All groups share one centre, and each spreads out both ways along 10 directions, with some noise.
Some rows, each with its group after it:
[-16 -17  -4 -26   6  -4   1 -16  -9 -15 -40  31   5  -5 -16  27  15  -7] => Z557
[ -6  -6 -21   6  10   7  -5   5 -19 -16   4  22  13  -9 -11  -6 -40  -4] => Z628
[ 11   3 -11  18 -26   8 -11 -40 -12   2  22  -3 -26  20   4 -13  15  -8] => Z557
[-20  31  -9   6 -10  -2   6  37  21 -25 -17 -23   1  -7  11 -16 -38 -42] => Z44
[ -9   3 -14 -14  29  19   5  31  -1   4 -25 -12   7  22 -11  14  -9  -2] => Z628
[ -5  12   9   9 -25 -45  -2  11  24  -5  11  16  10  -4  14 -11   2  20] => Z557
[  7  26   1 -21  17 -34 -13 -17  31 -15  -9  37 -14  -4 -32  14 -23  12] => Z366
[  0   4 -12 -12 -37 -14  12 -10   4  10  47 -10  16  13  47 -41 -12  23] => Z628
[ 16  15 -27  -7  16   5  -4 -25   7  14 -10  -4   1  -7  -9 -27 -28 -26] => Z44
[ -4   3 -14 -10  13 -26  -2  37  40  25 -21   7  31  -3   8   5  19  25] => Z628
[-17   8  40 -19   4 -18  23  15  10 -10 -32   9  -4  -4   0  44  38  27] => Z44
[-11  -4 -46 -13  19   0  -7   6   7  19 -44 -12   8  30 -14 -29  -7  -6] => Z628
[ 10  19 -14  -9 -15 -13   4  36  12  24 -21 -22  -3  -8 -17 -24  -3  -6] => Z991
[  0  -2 -45 -26   5  -2 -26   9  25   5  -4   9  13  32 -21   5   1  -2] => Z628
[ -9  24  -8   6   8  -8  11  -8  21   5 -19  -3 -11  -1   4  -9   2   7] => Z44
[  9   7 -13  11  35  39  10   6  -8   2   1   1  30 -17   2 -11 -53 -39] => Z991
[-21   8  -5 -62 -28 -64 -16   1  43 -23 -28  -6  -5  -5  -5  -4  -1 -19] => Z366
[ 12   5 -16 -16 -31   8  15  -8 -11  35  17 -46 -18  24  18 -38  21  15] => Z366
[ 14  20  26  27  10 -18  10   3  24  21   4   0   6   1  12  -7  13  24] => Z557
[-27   2 -14  -4   2   8  -4  18  12 -17 -50 -12 -11 -17 -11  18  13 -35] => Z991
[  3  15  -1   6 -15 -28 -16  23  43   9 -39  -4  10  16 -10  10  32 -25] => Z366
[ 13  34   9   1 -14 -26  -6 -15  21  -3 -13  -8  -9  31  -3 -27 -12 -30] => Z44
[  9  32  20  23   2 -20   6 -10  44  22 -13  -5 -10 -12  16   4  35  15] => Z366
[  4  21 -29  16  -6  -2 -21   6  17  -5 -16  17 -13  42 -30  -2   0  -8] => Z557
[  8  -3 -10  23 -17  11  -6  -8   1  13  -6  -6  -4   1  -1  -2  25 -15] => Z44
[ 12  -3  -6 -14  17  11   5 -36 -22  12 -14  16   9  11  -9  -4  -7  -9] => Z44
[ 15  -2 -12   0  18  -9 -19 -25  -1  14   8   0 -17  35 -13 -22  -6  21] => Z557
[ -9   4 -11 -26 -19 -12   5 -23   5  -6 -38   5   1   2  -5  -1  11 -25] => Z557
[ 41   7  10 -31 -31 -32 -23   2   7  14  17  12   2  37 -32  -1   7  -6] => Z366
[ 28  -1   5   3  -7  -8 -14 -32  -5  17  24  -5   5  32   8 -28  -5 -11] => Z991
[-22   2 -25   2 -20 -30  -9  13  31   4 -27   4   9  16   3 -11  23   8] => Z366
[ -7  11 -35   7 -36 -22 -27  35  28 -13  -7   1 -25 -15 -30  -5   0  -9] => Z44
[ -4   0 -26 -37  25  -1  -5 -10   4  -7  -3  -2  11 -15  -6 -18 -51 -21] => Z991
[  6 -16  13  -2  48  39  -6  21 -13  -2  -3 -25  -2  19 -10  20 -16 -17] => Z557
[ 12  26  -4  33 -14   5 -11  15  13  -9  16  37  12  12 -19  23  -1  -6] => Z628
[ 12  33   8   5  12  -1  11  -2  24   8 -14  -3  20  23   6 -17 -22 -25] => Z628
[ -5  15   7  17 -25   2  21 -18 -11   3   9 -12   7  29  37 -34  -5  -3] => Z44
[ -7 -17   8 -40   2  -4   1   0  13   1   0  -2   7  13   9  34  32   4] => Z991
[ 11  36 -33 -19 -12  -8  -2   9  26  25  -9  -1 -17  31 -22 -13   6  17] => Z557
[ -8  -6   1  18 -29 -27  -8  11   2  -9  20  -4   0 -27  14 -33 -16   0] => Z991
[  8  -7   3  17   9  34   3   2 -35 -10  31   4  -7  -3  -6   3 -28   0] => Z366
[ -1   0  35  23  14 -20  -8  25  27 -11   7  -9  21   7  21   7   0  -6] => Z557
[ 27  22  56 -36  13   6  18  -7 -12   4   1  -3  -3  13 -16  27  -5 -16] => Z366
[ -9 -19 -50 -32 -19 -20 -16 -17  21  24  -7 -14  19  14  26 -38  13  -2] => Z628
[-26  12  16 -17  -4  -9  26   9  16  -3 -11 -25 -17 -18  25   8  23  26] => Z366
[ 17  11   8 -47 -43   5  44  19 -20  21  10   5  36 -36  14   1  -6  -7] => Z991
[ -1 -17  21 -60 -21 -21  -2 -16 -37 -26  -2  32   5  19 -24  20 -10  -5] => Z991
[ -5  -3  15   1 -19 -10  18   5  23  13  25 -32  25 -36  54 -21   3 -11] => Z991
[ -6   3  -8  -2   7  -9 -14   2   2 -25 -11  22  -2   5 -26   6 -24 -15] => Z44
[ 23  14  30  -6 -35 -32  12  14   7  20  20  -6   3  16   6 -16  16  27] => Z991
[ 15   5   9 -26   2 -20   1 -11  37  10  29  -9  47 -25  38 -23 -35 -36] => Z628
[  2  35  29  22  -1 -29  30  -9  10  18 -50 -16 -12  -3  10 -36  16  11] => Z557
[  2  19   7  40   4  15  -1 -16   8  -8  -1  -2 -20 -18   1   5   2 -14] => Z366
[  7   1  33 -18 -46 -38 -14  39  -7  -8 -29  -3 -22  28 -38   4  30  -2] => Z991
[ 25  37  66  15  -7 -29  13 -26  24   0   6  13  -1 -32   8  15   1 -18] => Z628
[  8   6 -27   9 -31   0 -16 -29   3 -11  25   4  -2   8   7 -22 -21 -37] => Z557
[ 10  20   9 -36  -3 -32   9 -13  31  28 -44  -1  25  31   4  -9  16 -13] => Z366
[  0   2 -11 -22   9  -1  -9   4   4 -12  13   3  20  12   3  -7 -44 -18] => Z628
[ 11 -16   7 -12  -4  25  24 -42 -43  24 -25   2   8   4   6  -7  24 -10] => Z44
[  4  13   5  24  22  20   6 -20   8   2 -28  -4   2  -4   3  -2   0 -35] => Z44

New rows, each followed by its group:
[ 12  -3  10   2 -18   6   9  15  15  33   0 -47  18   9  34 -17  28 -24] => Z366
[-20 -29  12 -31  12 -28 -13   2   9 -13 -48  -8   4 -36  -6  15  18 -21] => Z628
[  6  25  -4   6  12  -4  19  17  28  34 -17 -13  23  24  14 -20   5  16] => Z628
[ -7  18   9  44  44   2  -4 -15  31  -7   2  -9  -5   1  24  -8  -9   3] => Z991
[ -7 -18  25 -37  -5 -23   1  -5  23  -3   0 -24  18  -9  33  15  23 -17] => Z557
[-30 -15  -7   7  15  25  27  35   4   4  11 -28  19 -31  46  -1  -4  22] => Z366
[ 14  11  29  14  23 -11  -6  17  12  -6 -18  45  28  12 -29  38  -1  -5] => Z366
[-19  -5  -7   4   7  -5   7 -25  -3 -19   0   9  11 -28  24 -19 -31  -6] => Z366
[ 15  -1  -1 -25 -19 -21  -8 -17  28  11  50 -10   9   4  26 -11   2  11] => Z557
[-12  12  -5  -1  39  -9 -12   3  26 -31 -11  13   3 -25 -16   9 -45 -20] => Z44
[ -7  29  21 -14 -16 -49  -1 -16  46  -4 -31   4  -9  -2   7   4  25  -3] => Z366
[  5 -31  15  14 -15   1  -2   5 -39  -4   0  37  50  36   3   4   6  -7] => Z366
[ -9 -27 -40 -26   2   1  -6  12  10  25   4  -4   7 -12   2  -1  17  25] => Z628
[ 27  -7 -20 -11 -20  -5 -31   2  -7   0  17  14   2  28 -32 -13 -21 -21] => Z366
[  4 -14  46  -6   6   3  13  26 -15  -2  -1  12  46   5  14  27   2  -9] => Z366
[ -4 -31  -5 -32 -11 -25 -32 -11  15 -19  39  -2  13   9  18   0 -14 -16] => Z557
[ 41  16  45 -24  17  -8   6 -41  -9   1  43  17   1 -17  -5   5 -41  -3] => Z366
[-12  -2  32 -45 -13 -17  17 -25 -27 -18 -36   4  18  23  12  -3  -6 -31] => Z366
[ -9  25   6 -21  25 -24   5 -17  43  10 -25  -3 -23  12   3  13  25  32] => Z991
[ -5  16 -14  -3 -20 -17  -3 -18   9   8 -37  16 -29  28 -26  11  46  20] => Z557
[ 31  30  28   9  -1   5  16  24  -4  22 -11  -9  13  11 -16  -7 -10 -12] => Z991
[-11  -4 -36   1  17  17 -15  38  13  -8   3 -12  -3 -13 -11   1 -27  -3] => Z366
[ -4  -4 -11 -49  27  -8  -1 -11  34  15   1 -22  12   1  18   6   2   2] => Z991
[ -7   1  16  16  10 -16  14 -12 -13  -2 -15  43  -1 -18 -11   9  12  36] => Z557
[ -2   0 -28  14  27  26  11  28  18  33 -12 -27  34   1  21 -19  -5  -6] => Z366
[-12  -6  16  13 -30 -24 -11  11   6 -17 -26  14   7  14  -5  14  36 -14] => Z366
[  9  27   1  -1  10  15  39   8 -12  21 -11  -4   5 -27   2 -15 -22   7] => Z557
[  2  34   5 -15  11 -35   9  -3  68  24 -25 -22   4 -15  21  -9  19  -2] => Z366
[  3  45  47  45 -18  -9  28  13   7  -6  -9  11  -2  34   8   1   9  11] => Z628
[-11   7 -25  -6 -12 -20   5 -35  -3 -16 -31  50  27 -29  -3  -9 -24 -26] => Z557
[-16  15  -2  17   0  23   6 -16 -28 -28 -25  16 -35   7 -24  14  -9 -10] => Z366
[ 16   7  -8  -5 -29 -32 -11 -18  12  -6  57  41  12 -34   4  -8 -21  16] => Z628
[ 29  23  37 -50  -7 -31  -8 -12  26  -5  14 -10 -10  -9 -13  12 -17 -30] => Z366
[  1   5  16  -6 -18   0   1  -5  23  -9  -1 -36  21  -2  35  -8  -2 -69] => Z557
[ 14   8 -16  -3   7  -9 -15  35  45  27 -11 -18  28  11  -3  -4  10 -17] => Z366
[  4   6  -4  10 -22 -13  -8 -10   1   7 -19  14   5  32 -11 -11  16  -6] => Z366
[ -3  18 -19 -19 -27 -13   2 -34  -1  -5  17 -19 -49  -9   0 -30  -1  21] => Z366
[ 15   3   9 -10 -11  14  11  19  18  30  10 -64  11  -4  32 -16  11 -31] => Z366
[ 14 -10   9  18  14 -15 -20  -1  22  11  53  -6   7  29  23 -13  -4  36] => Z991
[ -6 -15  15 -33 -30 -18   2  18   9   5  -4 -24  13 -15  19   6  24 -22] => Z991
[ 11  13  24 -54 -26 -51  -1 -32  16  -2  -7   5  -3  15  -3 -10   4  -9] => Z366
[-13   4  26  26  -6  -7   5   2 -36 -39  -6  31 -15 -13 -23  17 -19  -1] => Z628
[ 18  -9  12  -8 -13  -8  10   2   9  37  30 -10  14  18  28  -3  33  35] => Z44
[ -4  15  -3 -10 -13   3  28   0 -13   1  -8  -5   6 -29   7 -20 -22  -8] => Z557
[ 11  -8  23 -24  12 -28 -14 -25   4  -6 -15  28  -2  -4 -21  28  16   3] => Z44
[  9  16  25 -13  22  -9  36  23  19  37   4 -22  30 -22  33 -19  -9  26] => Z628
[  5   7   4  14  24  -3 -14  25  20 -17  27  22   4 -29 -17  22 -25   5] => Z366
[  5  -5 -20 -59   4  -9   4  -3  17  26  23 -27  -2  14  14 -12   4  26] => Z628
[ -3  11  30  13 -10 -21  33 -20   1   7  -8  18  19 -45  32  -5  13   9] => Z557
[  1   0 -21   6  19  34  12   2 -22   9  -9  -7   6  15  -2  -9 -17  -5] => Z366
[ -6  18   2  20   1  -8   4  20  49  25 -43 -16  13   5  14   4  39 -18] => Z366
[  8   9  23 -53 -26 -32 -11  14  22 -11  -9 -19 -16  10 -18  17   9 -26] => Z366
[ -2  20  29  -8 -10  15  32  44  -8  11  -4 -41 -28   7   2   6  19  23] => Z557
[-14 -18   1 -24  -7 -37 -32  -2  27 -27 -13  -2  22  20  11  -5 -12 -47] => Z557
[  8  35  19 -11  23   1  29  44  40  30 -18 -16   8  -6   7  19  20  27] => Z991
[ 36   7  -1   2 -18  -7 -24 -14  15  26  17  -8   3  34  -8 -19   2 -28] => Z44
[ 32  30  47 -41  -7 -33   9 -47  10  10 -30   8  12  28  -4  -7   6 -41] => Z366
[ 17   3  -1  -8 -33  -8  14  -1   0  25  32   4  20  -3  22 -13  10  20] => Z991
[  1  23   2  14 -13   5 -14  23  31  -7 -18   5  11  48  -4  27  23 -28] => Z628
[ 11  16  15  10   1 -34 -15  -4  64   2  20 -17   3 -20  25  -7  -1  -6] => Z44
[ 18   4  -6 -10   6  18 -18 -31  27  23   3 -17  -6  33   1  19  37 -24] => Z557
[ -4 -13 -14   0 -38 -33 -43  18   9 -30  31  13 -13 -10 -22   2 -11  -7] => Z366
[  7   6   5 -16   5 -26   2 -13  26   9   5  -3  19 -15  20 -15 -12  -9] => Z366
[-11 -14  -4 -31 -17  -5 -19  20  36 -12  11  21  25  10   5  65  38 -14] => Z557
[ 17  14  -3 -53  -1  -2  11   4  31  34  15 -55  -6  13  18 -15   3  -3] => Z557
[  4  10 -21  -3  -2  25  26 -38   8  18   5  -9  25 -20  38 -18 -11 -34] => Z991
[ 36   8  35  -3 -22 -30 -14 -37   0   1  12  26   7  16  -9  -4   4 -20] => Z366
